Every row belongs to one group in each of 4 separate groupings. Each group adds its own fixed numbers to the row, and there is some noise. The rows also spread widely along 11 directions, which tell nothing about the answers.
Known rows, each followed by its group in each grouping:
[  4  -6  13  10 -10  -4  -8  -2  -1  13   4 -17 -13   6  12   9 -18   2
 -13  -5  -8  -9  11  13  29 -19  13 -11 -17]	Nazu Z_382 Gab Z_561
[-26  15  14  -4   8 -33  20  -8  -7  -8  47  14   3 -23  -4   6  37   5
  -5   5  -9 -13 -12  -2 -14  13 -20   9   9]	kizu Z_869 lepe Z_823
[ 36   4  10  12 -19  13 -19 -31   8  28   1  42 -36 -28 -11  24 -11  10
 -12 -52 -29 -25 -13  27  16  -7  33  19  31]	Nazu Z_122 rused Z_205
[  0  20 -14 -28  -9  19 -30   4 -18  -2  -1  32 -25  -1   9   6   9   5
   4 -10 -13  12 -25 -21 -20   5 -10  34  26]	zibut Z_640 fuge Z_205
[ -6 -15   4  -2   9  18   9 -14   0  -8  21  -4 -12 -17  -8  32  25   5
 -42  -6  16  13 -10   6   7  -5  16  10  17]	zoz Z_461 rused Z_745
[ 26  18 -29   9   5  -7  -6   6  -4  36  -5   8 -10  33   5 -22 -20  16
  21  36  -3 -13   4 -25   8   4  -2 -10   1]	Mibu Z_461 lepe Z_535
[ -3  10  -9 -52  47 -72 -27  16 -30  -3  21   9  35 -32  35 -49  32   1
  19   9 -24  13  22  26 -22  41  31 -17  -7]	zibut Z_640 fuge Z_561
[-46 -15  31   9 -12 -12  26  25  15 -18  28  -2 -19   6  25  -7 -39 -17
 -17  50  -4   0 -27 -53  19 -20 -45 -13 -22]	gim Z_869 Gab Z_745
[-48   4  -1  15  -5   0  -6  26 -31  -1  31 -16 -18  17   3  -7  -4  -7
 -41  41  27   9 -10 -52   2  -3 -47 -12   2]	kizu Z_382 fuge Z_823
[  1 -12  -9  30  -2 -28   5  -5  12  18   4   1 -39 -18 -14  -7 -13  -8
  25   8 -23  -8  -6   6  15   2  -6 -18  11]	zoz Z_122 rused Z_535
[  7 -17 -20  -2  14  16 -14   8  -7  17 -19 -12  -4  -2  -8 -26 -15  -4
  -5  -1  16   4  12  -8  13  10   1 -20   4]	Mibu Z_122 rused Z_902
[ 25  -2   4  -6  20 -39  -9 -10  18   6  25  22  -1  -2  47 -23 -14   6
  -4  29 -43 -10  -5   7  25   1  24  -7 -14]	gim Z_382 Gab Z_902
[-25  19 -14   8 -11 -18  18 -26 -30   3  30 -59  12 -17  -7   2  60   6
 -30 -31  19  12  21  34  11  -4  -2  -7  -5]	Mibu Z_869 lepe Z_561
[  5 -24  23  -1   3  39  46 -21  54   4   5  23   6  14   3  22  -9  20
  -1  32   7 -12 -27 -30  25 -10 -28  19   3]	gim Z_461 rused Z_561
[-31  29  34 -19 -17 -67  18   1   7  -7  31   1  39  15  43 -32   3   2
  18  16 -21 -22  10  -9  14   6 -15  -3 -38]	zibut Z_640 Gab Z_561
[ 28  14   9 -14  12 -28  -7 -15   8  12  22  35  -8 -15   2  13  11  15
  22  -5 -43 -18 -10  26  -8  11  38  19  15]	zoz Z_461 Gab Z_561
[ -8   4   1 -22   3  22 -15  10 -26  -9   8  19 -20 -10 -23  28   6   1
  -3  -7  -2   5 -12  -3 -10   6   4  11  16]	zibut Z_640 Gab Z_745
[-23  17  33   4  -5  -7  21  10 -19   0  35   6  11  16 -33  23  -6   9
 -18  21  21 -32  10 -17   5   9   2 -13  -5]	Mibu Z_461 Gab Z_745
[-11   2  -7   1  11   2 -12  34 -18   4   5  22 -27 -20 -27  -5 -24  -3
  11  13  -1  -3 -13 -25 -22  12  -5  -8  14]	Mibu Z_461 lepe Z_745
[ 10  10   8   3  -3  -2  -4 -14   1   8  28  27 -14 -14   7   4   1   7
 -15  -2 -17 -23 -15  -6   6  -4  11   7  14]	Mibu Z_122 lepe Z_535
[ 10 -16 -13  -1  -5  23 -12  10 -37   7  -1 -43 -14  22 -12  40   3  -1
 -26  -1  23  14  36  18  26 -13  20 -24  -4]	kizu Z_869 Gab Z_205
[-10  28  38  10 -25 -37  27 -47  21 -14  61   8  -3 -19  21  35  35  16
  -8 -16 -46 -28 -19  27  12 -17   2  35  -1]	Mibu Z_382 Gab Z_561
[-14  21 -14   8  -4 -33 -15   3 -13   4  23  22 -41 -39   1 -23  -2  -3
   8 -22 -39   8 -34   0 -21   8 -11  15  19]	Nazu Z_461 Gab Z_745
[ -8 -12 -15   2  31  15   4  10 -17   6  -8  -7 -10  -1 -59  32  16   7
  34  25  23   2  11   7 -19  19 -17  -7  14]	Nazu Z_382 fuge Z_823
[  8 -19 -26  -2  -1  -6  -6 -11  14 -13 -12 -23 -25 -11  24  19  14  -1
  31   2 -26  43  -6  26  12 -10   0  13   0]	zibut Z_640 fuge Z_902
[-14  12  10  19 -27   0  11  -8 -17  10   7 -48   6  26 -11  20   7   1
  -9  -6  22 -13  27   6  28 -11  -3  -7 -11]	Mibu Z_122 rused Z_561
[ -5  -5   9  -8  19 -16  18 -13   9 -10   0  25   6 -38 -35   9  23   6
  30 -30  -7 -14  -2  27 -21  18  16   8   9]	zoz Z_461 rused Z_745
[-14 -32 -14  24 -18  -2   6   5  -2   1 -31 -56 -29 -10  -8  -7 -13 -21
   9 -24  14  12  25  21  25 -25  -1 -34 -25]	zoz Z_869 rused Z_535
[  4  35 -11  21 -21 -10 -10  -5 -34  23 -12 -12 -17  40 -50  30   6  11
  39  10   8 -26  17  10   3  18   6   9  11]	zoz Z_640 rused Z_902
[-32  -8 -10 -10  24   7  17  21   4  -3  -8   2  15  13   0 -33  -6  -2
  11  40  23   4 -11 -45   0  11 -48 -11  -8]	gim Z_382 rused Z_745
[ -5  15  20  12  -5 -34  -5 -14 -25  -1  42   8 -16 -19 -11  21  14   3
 -21   4 -17 -18  -4  19  11  14  29   6  13]	gim Z_640 rused Z_902
[ -4   8 -18  -9   9 -36  -6   1 -19  -4 -12 -11   0   1  -4   0  19   2
  59   7 -15   8  17  20 -12  10   0  -1 -11]	Nazu Z_640 fuge Z_535
[ 23  -3 -53 -30  33 -32 -35  24 -12  14 -18  -8 -14 -12  34 -44   3  -9
  37   9 -33  38   2   9 -11  17   2 -13  -3]	zibut Z_640 Gab Z_823
[-31  13  -2  -8  16 -31  11   3 -14   2  19  12   7 -17  -7 -30  20   0
   3  -4   3  -9  -3 -11 -11  21 -25  -5   6]	kizu Z_869 rused Z_745
[  9 -49  -5 -31  55  19 -23  32 -13  -3 -13  21   0 -29  -1 -23 -15 -10
 -15  11  13   3  17  -2  -4  12  26 -35   0]	kizu Z_382 rused Z_535
[ 16 -28 -50  17  18 -15 -17  13  -1  11 -31 -44 -43 -19   4 -27 -18 -16
  45  -2 -28  28  18  26  11 -12   4 -35 -15]	Mibu Z_382 Gab Z_535
[ 14   4 -10  -5 -17  18 -16 -13 -12  -8 -41   1  -7  -2 -15  14   1  -1
  48 -46 -10 -14  11  24   1  -8  17  10  -4]	gim Z_122 fuge Z_535

New rows, each followed by its group in each grouping:
[-18 -43   1 -27  42  18   4  21   7 -17   3  25   1 -47   0 -28  -8  -5
 -23   7  16  22 -16 -22  -7  13  -2 -20   5]	gim Z_461 fuge Z_745
[  2  18  -7   3 -21  -7   5 -19  19  14  -8  11   6   8  27 -54 -15   6
   1 -24 -16 -16 -15 -17  20  -1 -14   6 -14]	gim Z_461 Gab Z_902
[-12  15  15  24 -30 -61   1  -9   2   4  46   2 -31 -14  37 -11  -2  -5
 -27  13 -33 -10 -15  -7  26 -16   9  -8 -10]	zoz Z_640 lepe Z_535
[ 22 -50   6  -8  29  51  -1  -3  12  14 -35  22 -12 -38 -51  12  -8   1
  -3 -37  23 -10  18  24   9   6  32 -24  10]	zoz Z_382 rused Z_205
[  6   9  -4  -5 -14  29  -4 -10 -16  -9 -13  18 -21 -12 -32  24  12   7
  24 -25  -5 -14 -10   5  -8  -3   6  20  13]	gim Z_640 lepe Z_535
[  7  -7   4 -16  15   6  -4  -7  -2   0 -10  27  -2 -19 -10  -3   0   1
  19 -21  -5 -18  -4   5 -10   8   8  -1   6]	gim Z_869 fuge Z_823
[ 17  -5 -25   9  28   0 -33   0 -36  19   2   3 -42 -33 -39  17  17   0
 -11 -19  -2   5   4  34  -6  15  41 -11  32]	zoz Z_382 rused Z_745
[-10  -3   7 -33  10 -16   0   4  10 -15  11  -1  15   8  53  -8   3   1
   4  18 -13  14  -4  -6   2  -8  -8  10 -14]	zibut Z_869 fuge Z_561
[-10  38 -16  29 -38  -1 -13   3 -34  18 -11 -23 -24  22 -29  16  -4   1
  20 -19   5  -8   4  -3   5  -8 -19   8   6]	Nazu Z_122 lepe Z_745
[ -1 -19 -37  29  -3  18   6 -14  -2  16  10 -39 -51  -7 -10  29  30   0
 -26   8   4  43 -14   1  23 -16 -27   2  23]	kizu Z_640 rused Z_823
[-17  -7  -9   2   8 -16   6  25  -7   6   3  -5  -8  22  10 -21 -12  -4
  15  47   7   4   5 -37  11   5 -31 -18  -8]	kizu Z_640 rused Z_535
[  4  22   8  17 -37   3  -5 -13  -8   5  -1   8 -32  25 -23  37 -13   4
  30  -9 -21 -32 -10   0   7 -12   3  21   7]	zoz Z_122 Gab Z_535
[ -6  13   2  18 -13  28  38 -11  -2  16 -20 -19   8  58 -43  39  -2  15
  31  28  38 -23  15 -17  24  -3 -31  -2  -6]	gim Z_869 rused Z_745
[ 21   4   8  -4 -14   9  -2 -26   1  12 -18  -7  17  25  -1  15   7  10
  -6 -21  14 -19  23  19  33  -3  34   1  -9]	zoz Z_640 rused Z_902
[ -1 -11  13 -16  10  30  13  -2  11   8   1  42  -2 -20 -28  -3  -1   8
  -8  -7  15 -17  -9 -23  -2  17 -12   0  20]	Mibu Z_640 rused Z_205
[-12 -22  23 -22  35 -17 -12  29 -34 -26  14   1  -2 -18 -24  47   4  -9
  10  25  10  -1  23  26 -16  15  44 -19  -2]	zoz Z_869 fuge Z_745
[ 10 -33  23   6  -3   2  11 -15  37  -8   2   8 -20 -12   5  32 -11   1
   9   8 -16   3  -6  13  27 -11  19  -1  -4]	zoz Z_640 fuge Z_902
[-15 -21  -1  11   7  -5   7 -22   2  -3  18 -21 -13 -32  -7   7  33  -1
 -31 -20   7  13   1  20  11  -7   2 -10   2]	zoz Z_382 fuge Z_823
[-26   5  -3  -2 -18   4 -18  18 -35 -11   4 -26 -10  18   3  17   7  -7
 -15   4  19  13   8 -18   5  -7 -14  -1  -5]	kizu Z_640 fuge Z_823
[ -7   2  -5   8   8 -29  -3  -7 -34  20  13 -22  -1 -25 -22 -23  21   4
 -17 -18   9  -3  28  31  20  21  22 -39  -1]	gim Z_640 fuge Z_561
[-13  -5   3   0 -11 -23  13  -1   4  -2  -1 -23   3  14  31 -13  -7  -7
   6  10   1  -2  13  -4  19 -12 -12 -12 -26]	zibut Z_869 rused Z_535
[  2  10   0  15  -8  16  38 -28  29  38   4  22  14  27  -9 -35  -3  25
 -13  24  21 -27 -13 -44  41  10 -41 -10   1]	gim Z_640 lepe Z_902
[-14  11   0   5   5  -5 -14  18 -27  15  21   9 -24 -12 -25  -4  -7  -2
  -2   9  -2 -15  -8 -14 -13  18  -9   1  26]	Mibu Z_122 rused Z_561
[ -9  16  -5  10  -6  -3  -6 -22 -43  23  14   2  -7 -42 -48 -17  36   3
 -43 -63  21 -21   8  22   5  23  16 -15  22]	gim Z_640 rused Z_823
[-16 -21 -25   0  25 -34 -15  26 -24   2  19 -24 -19 -31  11 -31   7 -17
 -15  24   0  27   5   0  -1   6   4 -33   1]	zoz Z_122 lepe Z_535
[ 10  12  -8   0  30  -5 -38  30 -37  19  24  34 -45   4 -14  24 -18   3
  -7  49 -14  -5 -15 -17 -16  19  17   3  34]	zibut Z_382 rused Z_745
[ -9   3  -1 -12   6 -14   4  -7   8  -5 -10  17  -6 -26 -13  -2  15  -6
  41 -26 -17 -11 -12   9 -26  10 -10  18   7]	zoz Z_869 rused Z_823
[ -8 -44   4 -34  26  29   4   0  10   2   3   5  14 -20  38 -49 -10  -2
 -70 -11  28  13   1 -18  28 -13  -1 -31 -18]	Nazu Z_869 Gab Z_535
[ 34  -3 -32  -2   1  39 -38  17 -27  12 -17 -13 -41  28  16  34 -23   1
 -16  16  -4  18  -6  -7  16 -23  28   4  11]	gim Z_869 lepe Z_745
[-33  19   7   8  -5 -10  29 -22 -14 -11  42 -13  -4   3 -10  32  39   9
 -28  15  12  -3 -15  -7   6   0 -22  17  13]	gim Z_869 rused Z_745
[ 35  -9  20  -2 -16  28   8 -58  23  20   2  28   7 -21  12   0   9  21
 -61 -69   6 -34   7  28  42 -15  52   2   3]	zibut Z_461 rused Z_535
[ -8 -16   9  12  -1  -2  19   1  21  -1   7  13 -23  -1  -5  26  -7   0
  17  22 -12   2 -11 -14  19  -7 -19   1   5]	kizu Z_640 rused Z_745
[-17  32 -32   3  -4 -18  -8  -1 -33  -8  23 -27 -14  13   8  23  42   4
   0   9  -5  30 -12  -2 -15  -1 -16  30  18]	kizu Z_461 rused Z_745
[ -8  -4 -34   8  -6  19 -11  -3 -30   5 -10 -42 -20 -20 -22  12  28  -3
 -11 -35  17  33   7  24   9  -4  -3  -8  11]	zibut Z_122 lepe Z_745
[-11   4  -7  -9 -18  -8 -28  12 -25 -11  -2 -35   2  16  37   0  -3 -12
 -17  -2   4  19  11   4  14  -9   8   6 -13]	zibut Z_122 rused Z_902
[ -9 -15 -11   5 -11 -21 -26  27 -24 -14   8 -17 -46 -36   8   2 -16 -24
   2  -6 -30  29  -6  11   4  -8   9 -17  -4]	gim Z_640 Gab Z_205
[  0  21 -10   4  -2 -30  11  -7   6  22   2   6  10  25  21 -30   3   9
  13  15  -5  -9   5 -20  24   6 -19  -8 -10]	kizu Z_640 rused Z_745
[  6   5 -13  -1  -9 -12  -9  -5  12  -9  10 -22 -10 -11  45  -1  11  -3
   9  -7 -33  22 -12   8   7 -22  -2  18  -4]	Mibu Z_122 lepe Z_561
[-32  17  11  -8  -2 -11  18 -15 -15 -19  24   1  12 -11 -25  18  38   8
   4  -9  13  -8   1   0  -8  12 -13   8   4]	Mibu Z_640 fuge Z_745
[ 16 -22 -59 -13  28  11 -16   3   9  21 -31 -21 -20  -9  38 -52   4  -7
 -12 -13   1  46  -8  -4  12  -7  -7 -13   4]	zoz Z_869 rused Z_745
[ -2   0  22 -39   3 -23 -26  18 -14 -31  -3  15  16 -24  37  -2  -8 -11
  13 -21 -20  -6   9  20 -16   1  36  10 -18]	zibut Z_869 lepe Z_902
[-46  32   8   2  -3 -44  29   7 -22  -3  46 -32  33  47  12  -4  26   8
 -16  68  31  -6   8 -36   8  11 -35  -5 -16]	zoz Z_869 lepe Z_902
[-12  -7 -27 -33  41   9   4  13 -20  -6  16  -3  29   2  10 -20  39  11
 -20  33  29  25   4 -22 -13  15 -14  -5   6]	kizu Z_461 lepe Z_535
[  3   6 -12  -9  -2   5 -29  10  -6  28 -12  24 -11 -11  15 -65 -31   2
 -17 -27  -1 -14  -3 -24   3   4   4 -12   1]	Mibu Z_461 fuge Z_561
[-14  20  -1  15 -23  17  16 -44 -16 -20  16 -26 -10   2 -27  61  56  13
  -2 -25   4  -2 -13  28   2  -9  -4  45  17]	gim Z_382 rused Z_902
[  2 -13 -17  -9  44 -23 -23  31 -32   8 -15   1  -3 -22 -26 -23  -5  -9
  36  11   1  -3  24  14 -19  29  16 -37  -4]	gim Z_382 fuge Z_823
[ -8  17   0   0  -4 -32  -5  -2 -15   0  20   7 -11 -25  -4  -3  20   2
  -2 -17 -13   1  -8   9   0   9  12   0   5]	zoz Z_640 lepe Z_745
[-13  -7  -6 -14  -4  13   5 -18 -17 -38   3 -35   3 -22 -25  57  62   2
  10 -28   7  29   5  46 -11  -1  17  28   6]	zoz Z_640 lepe Z_902
[ 11   7 -28  -3   4 -29 -29 -16 -44  21   5 -30  -8 -30   1 -19  37  -1
 -28 -48   3  14  29  47  13  12  38 -25   2]	zibut Z_640 fuge Z_823
[-25  -5 -11  -3 -15  -1 -16   5 -14 -26   4 -30 -22  -1  27  11  11 -17
  -8   0  -3  28 -11  -6  -1 -23  -6  12  -2]	zoz Z_122 fuge Z_535
[ 21 -12   3  -9  16   8  -8  -5   2  24 -37   2  26  -1  -2 -28 -10   4
   4 -36  17 -21  32  14  18   2  23 -24 -22]	Nazu Z_382 rused Z_823
[ 21  -8 -19  -6  -5  43  -2 -11   6  24 -47  -2 -11  13 -28  -5  -9   5
  19 -40  17 -15   9   4  11  -6  -2  -9  -3]	zoz Z_869 Gab Z_823
[ 21 -14 -21  26  28 -30 -13  -1 -15  48  15   8 -38 -39 -35 -24  -3   0
 -21  -3  -3  -6   9  19   6  27  31 -40  26]	zoz Z_461 rused Z_823
[ 17  -7 -26 -24  -1  11 -60  46 -18  -3 -53   8 -31  24  30  -9 -53 -20
  43  10 -19  19  -3 -26  -7 -12  20   2  -9]	zoz Z_640 fuge Z_745
[ -2  20   5 -18  -3  23 -15  -1 -62 -22  20  -6 -10  18 -44  73  34   9
   2   9  10 -10  12  17 -13   8  28  20  17]	gim Z_640 Gab Z_535
[ -6  11  -8 -29  24 -14 -33  20 -24  -2   8  40  -8  -4  10 -27  -2  -5
   6  16  -9  -9 -14 -27 -25  18   5   7  19]	zoz Z_122 fuge Z_535
